The rows are grouped in 4 different ways at once. Each group adds its own fixed numbers to the row, and there is some noise. The rows also spread widely along 10 directions, which tell nothing about the answers.
Known rows, each followed by its group in each grouping:
.17, -.12, -.04, .17, .15, -.17, .22, -.06, .47, .12, .09, -.09, -.13, .02, .00, -.17, -.03, -.03, .24, .16, -.18, .02, .20, -.27, .52	k236 k715 (2) (1)
.26, -.24, .07, .04, .42, -.01, .19, -.17, -.19, .10, -.10, -.08, .01, .09, .11, .05, .09, .17, .36, .11, -.03, .10, -.01, -.14, .25	k136 k532 (3) (1)
.16, -.38, -.03, .03, .33, .32, .01, .19, -.21, -.08, -.08, .03, .18, .14, .21, .15, -.03, -.08, -.10, -.10, -.08, .05, -.12, .09, .25	k55 k154 (3) (2)
-.27, .02, .04, -.06, .00, .02, .22, .00, .09, -.07, .24, -.28, .08, .05, -.47, -.01, -.22, -.25, -.17, .22, .15, .10, -.09, -.18, .35	k291 k537 (4) (0)
-.09, -.03, .21, .06, .15, .07, -.11, .11, -.22, -.19, .11, -.15, .19, .12, -.21, .10, -.28, -.04, -.08, .20, .17, .28, .10, -.12, .06	k291 k154 (1) (2)
.33, -.18, -.27, .15, .04, .02, .06, .18, .37, .01, -.04, .15, -.04, -.09, .27, -.16, .09, .04, .06, -.24, .04, -.19, .02, .02, .10	k55 k763 (0) (4)
.12, -.19, -.12, -.10, .24, .04, .03, .13, -.29, -.04, .00, -.09, -.07, -.08, -.01, .07, .12, .21, .34, -.19, .29, -.16, -.18, -.08, -.31	k136 k537 (2) (3)
-.08, -.13, -.14, .01, -.33, .31, .12, .26, .16, .04, .08, -.20, -.03, -.07, -.11, .09, .03, -.18, -.21, -.07, -.13, -.19, -.04, -.03, .15	k236 k532 (1) (3)
.16, -.14, -.14, -.17, -.07, .11, .35, -.17, .08, .11, -.10, .28, -.28, .09, .07, -.24, .26, -.09, -.02, .15, -.12, .03, -.30, .11, .16	k236 k763 (0) (4)
-.08, .01, .32, .19, -.01, -.22, -.10, -.14, .07, .18, -.07, -.19, .08, .05, .07, -.11, -.04, .06, -.11, .10, .09, -.13, .17, -.03, .22	k55 k715 (4) (0)
.01, -.01, .20, .02, -.12, -.10, .00, -.12, -.05, .16, -.15, -.16, -.13, .08, .01, -.08, .15, .07, .11, .26, .05, -.08, .06, -.13, -.05	k55 k763 (2) (3)
-.36, .12, .00, -.28, -.22, -.03, .03, .05, .21, -.15, .06, -.10, .25, .14, -.19, .15, -.14, -.38, -.09, .20, -.07, .05, .04, -.03, -.03	k55 k715 (1) (4)
-.15, .13, .04, -.20, -.23, -.18, .13, -.32, .07, .01, -.04, .18, -.10, .09, -.03, -.12, -.01, -.23, -.28, .10, -.13, .12, -.08, .19, .05	k55 k763 (2) (4)
.26, -.21, -.23, .03, .22, .11, .21, .08, .18, -.04, .06, .11, -.23, -.02, .05, -.06, .04, .02, .39, .14, -.16, .14, .04, -.22, .16	k236 k154 (4) (3)
-.10, .17, .22, -.08, .07, -.34, -.03, -.19, .08, -.03, .07, .17, .18, .15, -.01, -.03, -.23, -.13, .00, .23, .01, .25, .17, .06, .07	k236 k715 (3) (1)
.05, -.09, .03, .09, -.22, -.10, .05, -.10, .17, .25, -.01, -.20, -.14, -.13, .13, -.13, .19, .08, -.22, -.20, .00, -.33, -.10, .07, .19	k291 k763 (2) (0)
.21, -.35, -.10, .19, .36, .16, .22, .01, -.09, .07, .06, -.31, -.21, -.11, .09, .15, .05, .18, .28, -.02, -.22, .05, .02, -.27, .36	k291 k532 (3) (0)
-.01, -.08, -.02, .03, -.22, .10, .09, -.21, -.13, .05, .01, .09, -.43, -.15, .11, -.01, -.01, -.01, -.43, -.12, -.47, .22, .04, .17, .09	k291 k154 (1) (2)
-.18, -.07, .23, -.13, .17, -.08, .00, -.13, -.10, .05, -.07, -.27, .16, .18, .12, .36, -.08, -.01, .17, .28, -.15, -.01, .07, -.05, .16	k236 k537 (0) (0)
-.03, -.02, -.24, -.22, -.07, .10, .36, .10, .13, -.08, .22, .12, -.19, .01, -.35, -.14, -.03, -.19, .15, .16, .08, .12, -.20, -.13, -.01	k236 k537 (3) (2)
-.34, .23, -.19, -.26, -.55, -.08, .10, .02, .36, -.03, .21, -.06, -.09, -.16, -.21, -.01, .01, -.28, -.29, -.07, -.03, -.13, -.08, .10, -.16	k291 k154 (4) (0)
-.09, .11, -.06, -.05, -.04, -.12, -.24, .31, .21, -.26, .22, -.02, .39, .01, -.06, .09, -.24, -.14, -.05, -.10, .29, .00, .07, .05, -.16	k291 k154 (2) (4)
-.23, .17, -.08, -.04, -.07, -.17, .10, .10, .24, -.21, .27, -.19, .18, -.07, -.24, .13, -.31, -.24, -.15, -.08, .05, .11, .10, -.05, .15	k291 k532 (0) (2)
-.14, -.16, -.20, -.21, .04, .11, .32, -.05, -.15, -.02, .06, -.28, -.35, -.14, -.15, .21, .05, -.05, .14, .07, -.30, .17, -.07, -.23, -.01	k291 k154 (3) (3)
.02, .05, -.08, -.08, -.36, -.06, .06, .06, .44, .09, .01, .00, -.06, -.02, .08, -.08, .17, -.10, .15, .16, -.15, -.14, .06, -.07, -.04	k291 k154 (4) (3)
.08, -.21, -.05, -.14, .31, -.05, .12, .08, .11, -.08, -.02, -.23, .34, .20, -.12, .08, .04, -.06, .41, .11, .23, -.11, -.14, -.25, .23	k136 k154 (2) (3)
-.11, .08, -.12, .07, -.25, -.08, .00, -.02, .10, -.08, .23, .04, -.17, -.15, -.22, -.07, -.16, -.10, -.34, -.15, .08, .06, .09, .04, .00	k136 k763 (2) (0)
-.01, -.22, .10, -.14, .14, .41, -.09, .13, -.53, -.14, -.08, .11, .25, .20, -.05, .10, -.05, -.12, -.37, -.05, .22, .11, -.25, .26, -.05	k136 k154 (1) (1)
.04, -.08, -.06, .06, -.03, .14, -.02, .27, .21, -.08, .06, .00, .31, .06, .02, -.03, -.05, -.18, -.10, -.09, .16, -.15, -.06, .07, .16	k55 k532 (4) (4)
-.05, .13, .01, -.09, -.08, -.23, .14, -.08, -.01, .07, .11, -.19, -.33, -.13, -.24, -.12, .10, .20, .40, .20, .18, .00, .02, -.28, -.32	k291 k537 (2) (2)
.22, -.10, .10, -.11, .40, -.02, .01, -.08, -.07, -.04, -.09, .21, .23, .21, .31, .12, .04, -.01, .35, .14, -.04, .08, -.09, .11, .09	k236 k532 (4) (1)
-.10, .04, .04, -.07, .10, -.17, .26, -.30, .19, .01, .05, .00, -.01, .15, -.16, .01, -.26, -.26, -.09, .29, -.28, .33, .15, -.09, .43	k55 k537 (3) (1)
.29, .05, -.05, .03, -.01, -.15, -.01, -.08, .25, -.07, .07, .40, -.14, .01, .17, -.25, .00, .03, .16, .08, -.06, .22, .08, .05, -.05	k291 k154 (2) (2)

New rows, each followed by its group in each grouping:
.14, -.06, .13, -.04, .23, .13, -.10, .01, -.46, -.14, .06, .28, .12, .08, .03, -.14, .00, .06, -.11, -.11, .42, .13, -.34, .28, -.20	k291 k532 (2) (0)
-.05, -.25, -.31, -.05, -.09, .38, .04, .32, .15, -.14, .08, -.06, .02, -.02, .03, .19, -.03, -.27, -.23, -.14, -.24, -.05, -.03, .05, .15	k55 k154 (2) (4)
-.08, .03, .05, -.23, .07, -.22, -.05, -.09, .15, -.11, -.07, .17, .47, .22, .20, .12, -.15, -.27, -.19, -.06, -.06, .05, -.05, .29, .10	k55 k154 (3) (4)
.23, -.09, .04, -.08, .34, -.11, -.15, .02, .01, -.08, -.15, .40, .33, .13, .46, -.04, .03, -.04, .09, -.22, .12, -.08, -.10, .29, -.12	k55 k715 (4) (1)
-.18, -.07, .00, .28, .06, .13, -.11, .30, -.12, -.10, .20, -.44, -.11, -.17, -.30, .14, -.25, .06, -.06, .07, .23, .04, .29, -.35, .03	k55 k763 (4) (0)
.06, -.06, -.23, -.07, -.03, .07, .08, .05, -.04, -.03, .06, .04, -.37, -.22, .09, .01, .12, .13, .11, -.13, -.03, .01, -.05, .01, -.32	k291 k154 (0) (0)
-.04, -.06, -.14, -.09, .32, -.30, .32, -.04, .12, -.06, .11, -.11, .05, -.05, -.25, -.19, -.10, -.05, .18, -.11, .30, .04, -.12, -.20, .15	k55 k715 (3) (4)
.12, -.08, .06, -.01, .43, -.15, -.01, .06, -.16, -.11, .03, -.09, .10, .00, .09, .11, -.10, .19, .36, -.04, .23, .05, .00, -.11, -.12	k291 k537 (0) (2)
-.20, -.03, .03, .09, .14, -.07, -.18, .08, -.12, -.14, .14, -.36, -.02, -.18, .12, .48, -.31, .05, -.09, -.14, -.22, .08, .32, -.05, -.03	k291 k537 (0) (0)
-.12, -.27, -.08, -.05, .40, .05, .14, -.05, -.34, -.07, -.01, -.21, -.15, -.10, .17, .35, -.09, .03, -.03, -.18, -.30, .13, .01, -.02, .17	k236 k715 (0) (4)
-.04, .08, .30, .00, -.31, -.28, -.12, -.21, .09, .29, -.17, -.09, .13, .08, .21, -.05, .17, .13, -.05, .08, .04, -.32, .06, .16, -.02	k136 k537 (4) (4)
-.01, .16, .36, .16, .10, -.49, .11, -.32, .00, .15, .05, -.20, -.05, .01, -.24, -.31, -.18, .16, .04, .22, .29, .12, .10, -.20, .23	k291 k537 (4) (3)
-.06, .05, .14, .17, -.34, .04, -.19, -.05, -.17, .06, .03, .02, -.24, -.18, .07, -.06, -.05, .09, -.51, -.15, .00, .00, .08, .21, -.16	k291 k763 (1) (0)
-.03, -.10, -.23, -.03, .08, .20, .22, .06, -.16, -.06, .12, -.02, -.42, -.16, -.19, .05, -.09, -.03, .05, .05, -.16, .24, .07, -.16, -.10	k55 k537 (3) (1)
-.12, .21, -.04, .01, -.37, -.11, .01, -.05, .24, -.11, .26, .20, -.06, -.04, -.27, -.26, -.19, -.27, -.50, -.03, .15, .13, -.03, .14, .06	k291 k763 (2) (0)
-.32, .10, -.06, -.18, -.33, -.16, .24, -.27, .30, .03, .05, -.13, -.05, -.03, -.23, -.01, -.10, -.35, -.44, -.01, -.17, -.05, -.03, .07, .28	k55 k763 (1) (0)
.14, -.08, -.06, -.07, -.06, .18, .15, .04, .29, -.01, .00, .34, -.03, .20, -.03, -.31, .14, -.23, .18, .34, .04, .06, -.13, -.07, .11	k55 k715 (4) (0)
-.10, .03, -.01, -.22, -.14, -.09, .18, -.04, .39, .02, -.05, -.11, .23, .21, -.19, -.10, .03, -.23, .14, .35, .07, -.05, -.04, -.14, .18	k55 k154 (1) (4)
-.18, -.12, .13, -.07, .36, -.11, -.04, .03, -.12, -.12, -.01, -.29, .41, .10, -.06, .18, -.18, -.10, .00, -.09, .26, -.08, -.07, -.05, .14	k55 k715 (1) (0)
-.21, .12, -.08, .02, -.12, -.15, .10, -.08, .31, -.17, .27, -.03, .03, -.07, -.22, .02, -.33, -.32, -.39, -.04, -.09, .18, .08, .01, .35	k291 k763 (4) (0)
.14, -.11, -.25, -.11, -.31, .12, .01, .15, .34, .12, -.08, .08, -.24, -.10, .30, .05, .31, .07, .29, .05, -.31, -.23, .08, .00, -.24	k236 k154 (1) (4)
.02, -.26, .00, .12, .19, .15, .04, .13, -.07, -.02, .03, -.24, .02, -.02, .03, .20, -.17, .00, -.10, -.10, -.13, -.02, .06, -.08, .31	k236 k537 (1) (3)
.10, -.23, -.21, .09, .15, .33, .14, .25, -.24, -.14, .07, -.02, -.33, -.11, -.19, -.07, -.05, .03, -.01, -.03, .11, .18, .00, -.18, -.10	k55 k154 (0) (3)
.01, -.16, -.19, .13, .33, -.03, .07, .13, .15, -.26, .19, -.13, .24, -.04, -.01, .20, -.38, -.21, -.20, -.32, -.11, .12, .13, -.01, .48	k55 k532 (2) (4)
-.21, .00, -.14, -.28, -.15, .11, .18, -.08, -.02, -.12, .07, .06, -.11, .02, -.12, .17, -.05, -.25, -.14, .12, -.23, .18, -.11, .06, -.01	k236 k763 (1) (4)
.10, .06, .04, .24, -.13, -.11, -.25, .30, .22, -.09, .16, .16, .21, -.10, .13, -.19, -.17, .01, -.26, -.33, .32, -.13, .11, .16, -.10	k291 k715 (0) (2)
.10, .15, .03, -.21, -.30, -.05, .03, -.07, -.14, .10, -.04, .44, -.23, -.04, .18, -.20, .29, .11, .16, .04, .12, -.04, -.21, .28, -.58	k236 k532 (3) (2)
.05, -.21, -.18, .02, .40, -.10, .07, .04, -.12, -.17, .12, -.01, -.06, -.16, .13, .15, -.16, .00, -.02, -.45, -.06, .04, -.04, .04, .10	k236 k715 (2) (3)
-.16, .14, .09, .18, -.41, -.24, .16, -.24, .27, .22, .12, -.01, -.41, -.15, -.14, -.32, -.06, -.04, -.34, .12, -.19, .06, .22, -.03, .26	k236 k715 (4) (4)
-.08, -.01, -.13, .08, -.03, .01, -.01, .33, .25, -.05, .26, -.20, .09, -.10, -.17, .12, -.25, -.09, -.02, -.06, .08, -.06, .20, -.13, .08	k236 k537 (3) (1)
-.19, .32, .14, -.10, -.43, -.19, -.19, -.02, .23, .03, .08, -.08, .04, -.01, .03, .14, -.02, -.09, .03, .21, -.13, .00, .28, .04, -.27	k291 k532 (2) (1)
.12, -.01, -.16, -.16, -.05, -.04, .28, -.16, .13, -.04, .03, .18, -.25, -.03, -.09, -.20, .11, -.05, .13, .14, -.04, .17, -.16, -.08, -.01	k291 k763 (1) (4)
-.17, -.22, .20, -.15, .24, .25, .07, -.13, -.51, -.03, -.14, -.22, .01, .19, .01, .34, -.05, -.07, -.06, .21, -.25, .16, -.07, -.02, .11	k55 k537 (1) (2)
-.07, -.26, -.35, -.06, .41, .04, .26, -.04, -.08, -.19, .10, -.16, -.23, -.19, .00, .26, -.20, -.08, -.10, -.31, -.27, .17, .03, -.05, .24	k55 k154 (0) (0)
-.11, .03, .12, -.14, -.24, .00, .18, -.12, -.08, .14, -.07, -.18, -.23, .05, -.25, -.11, .18, .03, .17, .42, .10, -.01, -.09, -.20, -.11	k236 k763 (1) (3)
-.26, -.09, -.01, -.26, .25, .08, .11, .13, -.32, -.10, -.01, -.45, .28, -.01, -.19, .33, -.04, -.09, .03, -.16, .24, -.16, -.19, -.05, -.10	k55 k532 (1) (1)
-.01, .22, .10, .19, -.04, -.63, .10, -.32, .20, .15, .07, -.13, -.35, -.28, .01, -.25, -.09, .28, .10, -.05, .04, .09, .32, -.17, -.03	k291 k715 (0) (4)
-.01, .12, .23, -.05, .02, -.34, -.10, -.10, -.09, .07, -.10, -.09, .21, .04, .07, -.09, .04, .10, .03, -.13, .36, -.23, -.06, .13, -.20	k55 k532 (2) (3)
-.28, -.06, -.01, -.06, .18, -.30, .06, -.11, -.08, .04, -.01, -.50, .08, -.18, .04, .39, -.17, -.02, -.22, -.35, -.14, -.14, .13, -.01, .15	k55 k763 (3) (1)
.04, -.21, -.06, .01, .13, .17, .15, .12, .02, -.05, -.04, -.04, .01, .08, -.03, -.07, -.01, -.15, -.02, .00, .04, .00, -.10, -.09, .19	k55 k715 (0) (3)
-.02, -.08, -.05, .07, .11, -.06, -.03, -.12, -.37, -.07, .04, .03, -.26, -.21, .07, .07, -.12, .16, -.24, -.28, -.06, .17, .09, .13, -.09	k136 k154 (4) (4)
.10, .00, -.16, -.05, -.10, .11, .07, -.07, .24, -.16, .08, .56, -.07, .07, .06, -.23, -.13, -.32, -.32, .00, -.13, .25, -.06, .27, .12	k55 k154 (4) (0)
-.19, .08, -.19, -.20, -.20, .05, .03, .12, .01, -.14, .06, -.02, -.13, -.09, -.16, .10, -.04, -.11, .00, .04, .00, .08, .06, -.03, -.36	k55 k154 (1) (4)
.04, -.25, -.12, .08, .29, -.03, .22, -.02, .00, .03, .07, -.12, -.16, -.14, .06, -.01, -.03, .03, -.03, -.24, -.09, -.05, -.06, -.06, .36	k236 k715 (4) (4)
-.15, .01, .02, -.20, -.01, -.12, .14, -.16, -.06, .03, -.07, -.05, -.07, .02, -.03, -.01, .05, -.05, -.01, .10, -.01, .01, -.06, .02, -.04	k55 k154 (4) (4)
.28, -.25, -.11, .20, .15, .34, -.06, .37, -.04, -.15, .08, .25, .19, .06, .14, -.07, -.09, -.08, -.13, -.21, .12, .04, -.07, .14, .09	k55 k532 (3) (2)
.26, -.03, -.08, .24, -.25, .14, .04, .15, .29, .15, .07, .24, -.29, -.08, -.05, -.48, .09, .06, -.05, .07, .22, -.13, .02, -.02, -.01	k55 k537 (4) (0)
.18, .00, -.01, -.06, -.10, -.05, -.04, -.11, .13, .09, -.10, .13, -.02, -.05, .40, .07, .15, .05, .06, -.12, -.27, -.09, .03, .20, -.10	k291 k532 (1) (1)
.01, .13, .11, -.09, -.12, .00, -.08, .16, .03, -.02, .01, .17, .18, .14, -.07, -.12, .00, -.08, -.03, .20, .40, -.03, -.08, .10, -.23	k236 k763 (0) (1)
.01, -.06, -.17, -.02, -.31, -.02, .15, .15, .42, .16, .12, .04, -.04, -.11, .01, -.24, .18, -.10, -.13, -.22, .11, -.37, -.17, .09, .07	k236 k715 (3) (0)
.01, -.10, .04, .05, .52, -.29, .09, -.04, -.34, -.12, .07, -.04, .02, -.11, -.06, -.08, -.20, .14, .03, -.36, .38, .11, -.08, -.02, -.05	k55 k715 (3) (2)
.05, .06, .06, .06, .05, -.22, -.02, .05, .33, -.07, .11, .16, .26, .11, -.09, -.27, -.14, -.12, .10, .09, .34, .03, .05, -.06, .06	k55 k715 (3) (0)
-.06, .15, .03, -.21, .05, -.11, .05, -.06, -.14, -.07, .01, .09, .00, .06, -.10, .03, -.02, -.02, .28, .22, .15, .18, .02, -.03, -.37	k55 k532 (3) (1)
.03, -.20, .09, .20, .35, .01, -.11, .10, -.05, -.10, .11, -.17, .22, .02, .07, .22, -.33, .03, -.12, -.14, .03, .02, .13, .01, .34	k236 k537 (1) (0)
-.09, .16, .10, -.03, -.30, -.04, -.15, .13, .11, .05, .02, -.05, .00, .01, -.06, .04, .01, .01, .10, .29, .11, -.05, .20, -.08, -.30	k236 k763 (1) (1)
